The same things were measured in two ways. Each way mixes the same 13 hidden numbers, adds some noise and spreads widely along 7 directions of its own, which tell nothing about the thing.
In the rows, 128 means zero.
Some things both ways: the first way, then the second way.
128  143  152  127  106  129  130  136  125  146  128  119  117  139  133  115  137  129  128  127  126  129  97  143  124  138  152  120  129  112  141  150
123  139  131  103  148  128  132  140  140  133  124  153  130  144  125  108  111  169  130  119  117  105  138  126  118  125  142  132  139  137

136  112  142  115  110  119  108  99  146  129  106  110  70  137  111  168  123  107  155  106  128  125  150  122  128  130  160  144  126  135  136  160
110  137  108  133  127  150  153  135  139  153  137  107  142  127  129  94  137  117  151  137  139  115  130  135  126  124  145  126  170  101

118  127  120  128  155  120  108  141  135  127  129  120  120  122  143  119  133  113  114  133  122  128  112  133  118  130  132  146  137  116  142  121
122  149  159  92  132  118  90  82  152  122  128  147  111  114  140  164  140  129  130  102  109  124  106  184  97  142  104  119  102  116

120  114  121  120  120  158  105  125  145  143  153  145  135  146  117  120  153  71  110  129  123  144  122  129  110  126  121  124  129  117  143  105
125  117  130  111  112  143  94  114  162  81  109  105  113  111  171  158  155  118  137  127  119  122  125  155  131  144  86  131  154  107

109  140  125  143  122  151  108  136  149  126  133  123  139  156  134  113  130  86  130  156  167  152  110  128  119  132  136  126  106  155  134  108
142  109  130  108  129  140  139  141  124  132  136  154  133  139  142  129  147  133  150  101  141  132  117  180  109  159  131  134  132  137

126  116  134  135  121  154  116  113  140  137  154  152  123  142  126  126  137  70  103  151  122  134  143  144  120  105  131  119  122  122  137  113
124  143  128  113  124  148  107  116  170  98  125  123  124  116  139  157  139  121  138  121  106  127  107  155  138  136  107  131  142  114

130  148  95  153  176  137  91  118  140  137  113  103  173  117  140  121  75  124  179  137  150  129  129  119  160  162  97  116  115  151  85  88
135  82  126  155  152  127  143  128  79  140  142  112  101  154  113  124  105  113  104  135  128  129  138  108  140  127  135  130  124  142

128  140  118  151  156  116  173  156  97  138  141  148  152  105  131  86  133  165  85  126  129  130  100  137  130  123  113  98  137  108  159  103
112  146  148  136  138  95  129  131  128  158  137  146  125  145  101  112  106  142  113  126  124  129  124  113  107  88  128  123  91  151

145  136  120  142  142  124  143  111  127  107  110  131  141  118  121  135  109  140  134  119  90  119  123  133  142  101  138  138  146  137  115  107
135  121  126  109  135  122  150  125  87  164  155  158  123  141  98  108  138  144  133  80  153  146  110  159  136  139  150  141  107  148

112  124  120  130  126  120  141  150  125  121  130  145  108  134  131  109  140  140  110  119  110  134  100  128  113  120  117  115  142  112  164  116
126  163  113  113  140  148  94  116  187  99  126  127  157  108  140  151  115  116  101  117  97  116  126  144  137  119  109  141  155  112

117  133  115  120  160  130  110  124  152  152  120  115  110  140  111  120  120  108  140  149  143  116  128  125  147  139  126  133  126  140  133  134
143  116  128  122  139  104  146  111  117  114  134  114  119  131  129  135  127  144  130  102  128  129  114  124  133  150  157  117  122  108

110  125  125  158  165  152  158  126  160  133  155  134  144  130  112  133  119  99  114  112  99  118  126  135  121  90  124  119  125  133  146  101
104  127  118  124  126  114  107  127  149  118  140  138  119  104  115  133  108  136  104  131  117  125  123  110  144  99  117  147  140  124

116  112  135  133  151  124  153  130  127  125  126  145  121  136  120  150  133  145  127  131  165  139  131  122  118  116  115  122  109  146  143  137
104  116  163  139  132  105  140  127  127  146  136  172  122  128  104  124  109  131  135  106  117  149  95  119  97  121  119  131  95  150

138  117  130  133  90  138  85  111  135  120  132  116  106  127  174  133  105  99  176  107  91  119  154  117  130  119  163  123  122  104  117  153
132  131  84  109  149  142  122  156  139  129  161  157  138  141  105  113  89  139  101  116  126  110  150  135  138  114  140  144  142  126

119  146  144  137  156  122  135  140  131  147  155  147  140  132  168  98  135  134  103  176  147  114  154  150  126  110  134  98  124  127  124  132
118  152  145  93  134  125  121  123  139  129  145  135  107  127  135  131  128  169  154  99  133  120  123  159  115  137  102  131  107  116

123  135  122  113  95  146  97  114  149  127  122  121  103  160  98  137  130  93  148  141  152  136  127  126  125  140  134  142  123  149  127  121
106  149  114  138  149  131  135  113  129  128  125  128  189  119  118  94  130  131  119  102  139  139  89  72  181  126  159  138  120  129

108  117  141  114  111  146  152  116  120  144  110  169  107  147  64  131  172  141  101  122  131  132  96  97  126  138  102  109  120  141  170  123
170  84  118  139  147  130  144  141  110  110  110  111  134  161  122  159  116  110  109  156  108  120  135  100  132  138  156  114  135  129

141  128  113  135  131  123  106  124  130  98  132  80  130  116  119  147  122  93  151  113  136  135  127  155  113  125  146  165  157  134  108  122
166  149  117  117  125  150  136  107  144  115  123  124  126  129  132  134  132  114  107  108  105  133  138  152  127  127  117  128  124  122

133  121  123  136  116  96  133  139  100  107  119  110  117  98  166  116  109  155  136  107  114  134  141  140  119  135  110  114  148  104  120  148
130  139  115  130  125  145  150  153  124  163  148  160  141  142  95  102  111  125  140  128  122  136  136  114  107  109  140  131  108  126

163  117  98  102  149  127  125  109  110  142  116  152  149  117  131  116  124  146  147  130  129  125  165  99  164  133  122  120  138  119  109  144
117  156  88  125  111  114  131  139  152  124  143  131  156  128  144  73  139  142  135  105  167  124  139  115  160  116  141  127  124  120

122  127  136  127  136  118  143  138  142  133  130  118  132  128  143  124  135  136  120  104  143  141  144  120  107  129  141  126  126  134  136  143
120  167  81  134  100  145  123  160  182  119  115  105  179  113  159  91  141  119  143  150  150  109  167  110  154  118  143  128  189  106

115  153  137  158  175  129  154  150  152  131  145  117  167  129  153  124  110  140  118  118  151  131  128  127  115  122  146  126  107  147  135  112
157  128  95  121  142  142  130  169  127  170  137  136  193  161  116  129  141  105  136  155  122  115  145  147  93  108  185  141  137  117

138  149  132  136  150  125  142  146  127  119  147  95  149  121  158  138  94  138  151  119  134  125  149  154  123  134  131  138  141  115  105  159
134  103  126  140  129  126  175  129  71  152  131  144  126  136  101  87  112  141  123  135  142  141  131  73  116  122  143  123  92  127

156  116  117  115  173  136  122  97  133  137  112  161  132  134  126  166  102  133  152  138  122  123  167  115  155  114  133  144  126  126  107  142
140  114  129  147  147  140  145  103  109  142  121  114  169  137  118  136  142  85  128  116  115  146  98  111  134  146  165  123  127  114

123  134  108  154  150  148  75  120  163  117  125  69  125  139  128  143  89  40  167  142  150  142  117  153  132  143  132  153  126  149  109  112
128  127  88  130  142  170  160  131  130  118  141  142  123  130  120  77  99  135  103  137  119  105  142  108  138  125  147  130  153  120

138  121  127  128  92  160  144  119  136  122  137  142  117  145  91  135  144  82  103  96  99  148  114  120  116  111  153  141  135  117  163  117
121  110  99  127  123  144  162  162  105  145  137  141  140  140  124  76  135  140  137  140  170  122  127  128  125  126  149  122  138  131

147  106  131  89  72  131  84  97  118  105  113  149  106  142  135  150  152  117  162  141  133  126  148  104  132  123  148  144  120  134  114  147
152  132  79  122  133  161  135  155  132  105  129  130  167  136  135  101  131  133  109  118  145  127  139  127  150  137  150  137  141  129

148  119  142  116  114  167  113  100  153  158  164  171  116  155  129  128  152  59  108  142  109  119  163  122  133  91  188  123  114  112  153  132
109  117  159  151  138  114  110  104  101  135  111  89  111  125  138  142  120  118  115  156  128  124  139  103  122  125  118  114  129  125

124  145  119  139  169  136  156  135  144  144  123  147  164  134  130  107  121  153  118  116  101  128  118  115  136  120  123  114  137  130  132  108
117  134  134  113  138  109  100  114  124  143  130  139  152  126  135  138  137  129  132  105  128  129  130  124  144  132  135  140  129  128

150  134  155  125  79  133  135  121  102  127  117  141  113  136  150  133  121  141  141  106  101  138  126  126  130  138  149  108  132  95  133  168
160  113  126  124  137  144  142  125  128  139  120  140  140  152  124  143  140  103  135  109  108  129  126  153  131  148  149  127  152  139

111  155  115  131  171  114  158  171  138  135  119  120  155  126  144  106  100  175  121  110  122  133  91  125  132  155  93  123  131  120  145  117
120  117  134  115  142  114  109  123  138  121  136  148  134  124  139  142  124  134  133  122  115  121  116  146  107  134  130  140  121  123

Other things, the second way, with their names:
j806: 139  141  124  106  123  142  108  144  168  121  124  94  136  126  148  168  146  118  138  128  122  123  132  181  117  115  94  142  166  109
j198: 123  116  157  135  152  121  124  131  91  165  130  146  133  136  94  138  118  125  116  114  111  145  122  116  120  121  142  150  123  159
j880: 123  128  101  97  140  131  115  140  151  120  163  162  134  140  136  103  146  151  152  92  131  119  105  171  114  139  153  150  113  118
j525: 133  122  139  149  141  137  134  119  146  99  110  80  124  134  163  137  126  117  127  152  118  118  128  123  113  130  107  112  138  114
j702: 155  105  123  139  139  110  159  126  99  96  124  120  94  132  102  138  95  156  90  145  119  126  125  89  137  131  157  114  108  135
j32: 130  110  159  120  122  97  109  121  123  141  145  170  110  121  107  179  117  125  124  124  106  145  109  145  94  113  101  141  79  140
j831: 107  134  138  112  115  128  130  139  144  132  128  145  116  116  130  104  145  149  153  87  133  144  115  142  113  128  112  142  137  128
j124: 132  130  117  118  118  135  127  125  158  127  135  116  114  129  128  142  142  107  139  118  116  125  124  166  129  121  120  128  162  113
j934: 146  129  81  136  134  148  143  153  138  115  144  110  156  132  123  114  133  122  114  147  133  123  119  129  133  111  157  140  127  111
j366: 74  136  171  134  118  101  94  112  139  162  135  171  114  102  104  137  122  126  137  141  103  134  104  126  107  101  112  142  111  149
j725: 140  128  102  123  119  114  118  115  152  86  138  112  115  114  140  154  119  129  113  127  126  119  135  125  169  137  123  126  139  112
j560: 128  108  137  129  140  104  143  153  105  141  126  144  134  142  109  114  134  157  135  112  129  138  113  109  124  122  163  145  117  157
j186: 172  132  77  114  133  126  139  148  143  107  131  123  192  135  127  134  145  131  127  113  124  133  119  108  134  136  193  138  119  92
j129: 82  169  154  130  141  124  104  92  160  138  142  152  116  114  102  115  108  126  109  85  102  141  98  121  145  94  91  142  110  148
j772: 140  125  113  108  119  150  114  118  138  124  114  117  164  112  146  150  147  102  126  122  123  133  133  132  125  135  115  136  151  92
j191: 150  116  109  128  120  153  123  133  108  134  127  102  160  121  143  143  163  97  134  142  143  140  125  158  112  145  143  135  134  103
j524: 116  100  152  122  132  96  142  115  92  130  155  153  96  122  122  125  118  152  140  81  154  150  97  132  123  153  111  129  81  134
j106: 125  147  130  108  122  124  114  125  164  116  130  128  131  117  154  130  135  140  148  105  115  122  142  142  114  131  111  141  135  108
j170: 144  101  155  139  111  137  134  136  99  136  123  137  105  122  117  160  130  111  137  132  121  155  127  142  105  144  106  131  113  143
j996: 127  156  119  113  126  113  92  106  161  131  126  139  164  107  130  143  160  122  127  101  92  135  117  128  143  114  160  163  133  119
j501: 134  117  149  156  138  124  126  140  126  120  130  113  108  132  128  158  108  125  127  162  114  126  128  125  113  127  113  127  111  143
j474: 108  153  120  138  125  119  134  110  139  140  144  133  146  122  125  110  124  122  120  141  150  124  105  128  140  113  127  115  102  129
j332: 200  102  105  144  139  116  144  119  113  98  123  76  110  150  112  189  128  101  98  144  95  129  143  118  151  135  174  118  135  117
j653: 107  139  174  146  131  121  136  105  112  165  120  97  121  126  125  140  131  114  144  114  132  143  124  124  145  121  92  127  142  139
j886: 123  139  133  114  140  170  127  116  125  137  118  136  153  122  127  126  124  123  127  138  114  125  121  124  115  130  113  132  129  114
j686: 145  119  118  133  123  111  152  139  113  145  114  103  150  142  133  118  141  127  143  140  144  127  138  104  117  121  154  117  133  111
j741: 116  137  125  133  117  111  107  134  130  138  135  138  130  132  128  119  123  126  127  133  142  129  141  114  138  113  114  124  104  138
j254: 142  86  126  124  147  141  153  126  76  138  138  119  93  161  129  108  145  134  139  115  135  125  123  156  110  151  152  130  128  131
j83: 104  159  127  130  131  120  122  125  127  138  129  128  164  110  118  110  118  145  129  139  136  132  117  73  134  106  134  129  97  107
j783: 105  144  135  136  109  121  120  125  143  133  136  123  94  116  134  120  122  129  125  149  142  117  143  154  136  113  98  122  140  142
j761: 138  75  143  129  146  112  173  154  64  152  154  137  103  149  101  131  127  159  150  151  149  134  90  142  65  140  161  124  73  125
j104: 105  112  151  133  145  124  107  125  105  158  136  139  137  132  118  142  123  113  140  122  123  135  122  122  121  133  122  138  127  134
j896: 122  109  112  124  128  150  127  150  125  128  114  145  138  134  127  114  109  125  113  160  128  111  152  100  124  116  120  124  155  129
j128: 90  136  158  107  126  138  104  119  132  127  119  136  98  107  144  122  129  156  135  118  136  120  129  155  122  133  80  138  148  142
j161: 94  160  163  126  106  104  125  117  129  159  121  161  123  110  122  105  123  148  143  113  140  139  133  107  131  118  104  123  105  151
j564: 121  124  153  122  145  131  146  123  111  152  132  117  134  125  115  147  136  135  155  133  122  133  94  138  101  137  137  129  122  112
j58: 128  150  126  121  108  116  100  130  169  101  128  103  116  111  143  164  125  120  114  135  136  126  138  154  138  112  88  120  139  119
j255: 114  121  124  145  110  113  151  120  130  139  142  124  121  134  140  92  145  113  140  113  160  140  110  143  122  119  116  116  117  128
j103: 151  116  114  113  134  151  131  159  147  101  124  129  105  150  134  127  120  142  125  137  107  111  153  143  100  124  124  128  145  122
j297: 135  130  127  127  147  123  149  141  134  141  121  123  162  142  113  133  124  131  131  113  124  130  112  115  142  123  152  133  151  132
j468: 125  100  134  114  101  110  133  122  123  102  142  153  91  105  134  130  137  145  127  96  155  152  101  166  116  142  93  132  101  135
j372: 110  103  100  134  120  154  122  159  124  149  139  131  127  136  131  111  116  106  125  199  136  102  157  132  97  94  114  127  149  112
j987: 103  142  162  138  144  95  100  111  112  159  121  145  152  139  121  117  124  127  124  91  134  148  123  94  135  117  120  128  90  153
j590: 162  104  94  146  117  139  159  160  117  135  126  99  159  146  129  127  138  98  132  150  137  135  146  108  134  115  142  134  147  114
j954: 127  125  157  132  120  123  114  103  115  159  102  124  163  109  128  165  143  91  128  155  110  141  121  115  102  120  127  127  127  111
j639: 120  139  109  133  131  116  129  153  157  88  142  130  120  115  109  128  84  150  106  118  132  127  123  94  161  119  122  124  132  130
j89: 100  149  135  159  152  131  132  127  133  155  122  116  141  133  105  107  92  122  108  161  107  113  136  75  136  92  141  123  142  134
j270: 169  131  99  99  133  137  150  141  150  113  133  149  160  138  114  152  129  133  131  114  119  125  110  153  115  143  160  122  131  106
j721: 122  135  164  118  121  137  101  88  148  112  133  141  82  114  146  146  135  117  125  84  102  144  123  183  108  136  62  142  113  141
j317: 133  144  112  117  135  141  128  145  143  139  142  168  144  131  117  107  105  135  116  132  116  120  141  136  97  112  131  139  114  132
j808: 128  130  111  137  122  117  135  125  116  136  128  115  142  130  119  110  123  116  110  136  143  133  134  94  139  102  130  120  119  116
j434: 114  136  130  142  151  134  135  129  138  121  147  119  105  149  128  94  104  140  129  113  113  121  134  110  124  112  113  133  114  131
j999: 137  128  125  115  126  127  145  150  123  138  123  125  131  139  139  116  128  148  148  138  138  118  150  126  100  125  129  124  128  113
j825: 130  172  120  102  138  128  67  117  184  134  127  142  192  126  137  182  117  106  128  152  85  103  143  117  134  102  115  138  118  100
j429: 119  147  129  110  155  144  88  114  145  140  135  122  171  124  131  156  137  114  121  130  110  123  104  151  116  110  120  149  119  109
j637: 132  129  151  152  103  91  134  105  117  111  114  106  69  116  134  133  116  135  127  128  123  129  167  97  152  150  129  100  137  140
j792: 123  140  128  134  138  99  103  128  159  93  128  132  134  114  125  149  121  146  104  130  116  125  102  123  137  116  146  136  104  141
j681: 118  124  160  118  102  92  110  90  123  134  129  162  88  105  114  154  148  124  128  99  119  148  106  160  128  143  129  125  111  149
j449: 136  121  124  113  137  131  123  162  142  136  125  160  155  146  134  122  151  144  151  113  118  127  120  155  104  130  156  152  132  150
j970: 102  125  133  122  112  105  89  117  136  110  145  155  121  98  147  131  136  138  141  116  139  134  117  138  123  145  113  139  93  124
j227: 147  117  135  144  115  111  134  108  139  111  123  113  130  105  131  173  142  100  129  107  114  152  111  137  152  152  137  133  147  126
j612: 134  135  132  135  137  133  127  123  155  117  135  152  136  135  122  134  113  117  132  124  97  130  114  125  113  130  131  126  102  130

Some of these things the first way, each followed by its name:
137  125  162  120  134  142  176  101  154  134  136  152  143  149  76  171  153  130  112  116  130  118  125  137  120  87  151  141  115  162  139  118 -> j560
94  126  132  118  175  101  134  140  143  136  112  126  123  139  125  123  154  163  135  158  192  125  124  119  124  139  97  107  119  175  135  132 -> j106
146  141  113  123  132  150  139  130  140  143  156  141  154  132  124  107  112  93  107  144  113  118  127  140  150  110  136  141  117  115  137  109 -> j792
125  135  92  155  139  160  90  130  141  153  138  143  153  136  165  70  98  77  133  155  111  144  122  123  149  125  123  95  118  111  121  92 -> j104
110  140  112  121  167  130  128  156  172  119  141  118  165  137  159  117  111  114  120  129  140  136  141  121  120  134  105  138  117  150  129  106 -> j970
90  122  118  134  142  109  142  142  128  116  100  103  94  123  87  132  139  154  122  111  139  131  87  121  108  138  104  150  138  144  153  132 -> j270
144  127  116  143  145  135  128  114  118  143  145  133  151  112  128  125  118  134  142  121  119  117  137  137  129  102  149  132  131  111  107  118 -> j806
147  111  115  115  80  155  127  99  126  131  132  124  110  138  81  138  140  96  155  96  124  133  148  110  132  121  148  130  135  128  131  145 -> j590
115  108  129  120  188  115  151  109  110  129  95  169  131  123  104  154  145  195  138  159  152  106  123  97  147  107  107  142  113  156  122  145 -> j954
126  123  136  118  154  119  170  130  134  136  127  139  128  131  98  134  158  152  103  113  133  125  124  126  115  109  139  136  140  138  149  138 -> j999
130  158  150  123  99  116  130  156  140  117  152  115  123  131  168  131  110  148  127  89  98  122  131  144  97  134  157  135  135  96  141  132 -> j429
104  127  130  140  140  143  110  108  169  124  124  102  114  154  114  150  116  87  163  156  182  126  150  121  130  119  135  136  94  187  115  131 -> j227
141  128  135  95  110  129  120  129  130  138  129  166  116  147  159  111  128  123  124  154  120  123  144  119  154  138  113  95  118  115  146  141 -> j880
110  120  175  124  120  116  142  140  128  128  152  142  119  135  152  143  164  136  104  125  155  130  134  144  89  123  130  101  117  129  154  142 -> j103
118  121  147  127  124  118  151  115  118  139  108  159  89  138  96  132  150  151  110  139  142  122  113  117  136  122  125  100  114  143  166  130 -> j89
97  95  114  133  143  163  84  98  170  129  136  126  106  158  88  152  165  53  148  140  152  134  134  111  104  96  149  152  120  165  132  113 -> j772
131  142  138  144  132  137  144  118  129  150  127  124  128  136  111  135  112  143  144  123  137  125  124  135  130  123  148  126  120  128  121  140 -> j297
128  119  161  108  117  100  161  122  122  130  107  140  98  122  130  127  153  158  102  116  110  118  138  121  129  128  126  106  139  128  153  168 -> j637
149  129  139  134  113  134  143  112  116  122  131  140  134  119  132  133  125  125  120  121  116  122  144  124  138  113  151  126  120  124  132  135 -> j783
126  119  126  157  157  126  136  120  136  115  142  132  132  122  123  143  124  108  117  123  129  136  130  156  109  99  124  117  139  138  132  88 -> j129
142  132  100  137  134  151  99  134  136  150  153  134  164  133  156  86  129  87  128  126  131  151  135  129  121  127  152  114  134  108  122  100 -> j987
66  123  159  157  115  130  123  141  177  97  131  92  93  148  110  142  160  70  96  116  149  142  90  133  76  122  129  133  109  181  177  96 -> j681
133  142  146  118  143  116  112  120  142  126  110  124  133  133  131  155  117  136  143  130  142  125  123  132  136  155  117  125  122  148  121  114 -> j254
121  127  145  118  125  135  127  115  137  133  116  141  142  151  108  140  153  130  134  157  182  133  103  121  132  127  127  128  95  173  126  117 -> j449
131  136  93  144  166  152  141  117  156  137  136  122  168  132  81  117  111  85  110  146  151  135  119  135  146  111  117  148  115  166  123  71 -> j501
129  129  142  125  120  130  142  133  122  114  138  152  119  139  133  137  139  131  109  130  106  130  122  145  108  105  138  137  144  109  140  136 -> j886
106  129  135  115  148  116  144  134  139  124  120  147  116  146  133  137  134  168  138  141  160  123  149  106  126  129  107  110  115  157  137  143 -> j524
131  122  135  129  99  125  139  137  110  127  156  144  121  112  154  110  140  139  109  101  104  122  151  121  107  111  150  116  131  92  148  140 -> j58
120  94  143  122  104  160  95  90  128  135  120  146  112  147  105  161  158  96  158  129  143  133  129  96  121  121  145  136  101  138  125  149 -> j896
137  130  114  142  136  150  102  123  137  138  163  104  139  122  144  126  113  79  150  115  131  128  164  134  120  124  158  132  131  109  114  135 -> j808
169  122  115  128  117  145  105  123  122  116  159  132  149  128  170  128  111  74  147  131  108  139  149  159  130  107  155  129  145  93  110  128 -> j721
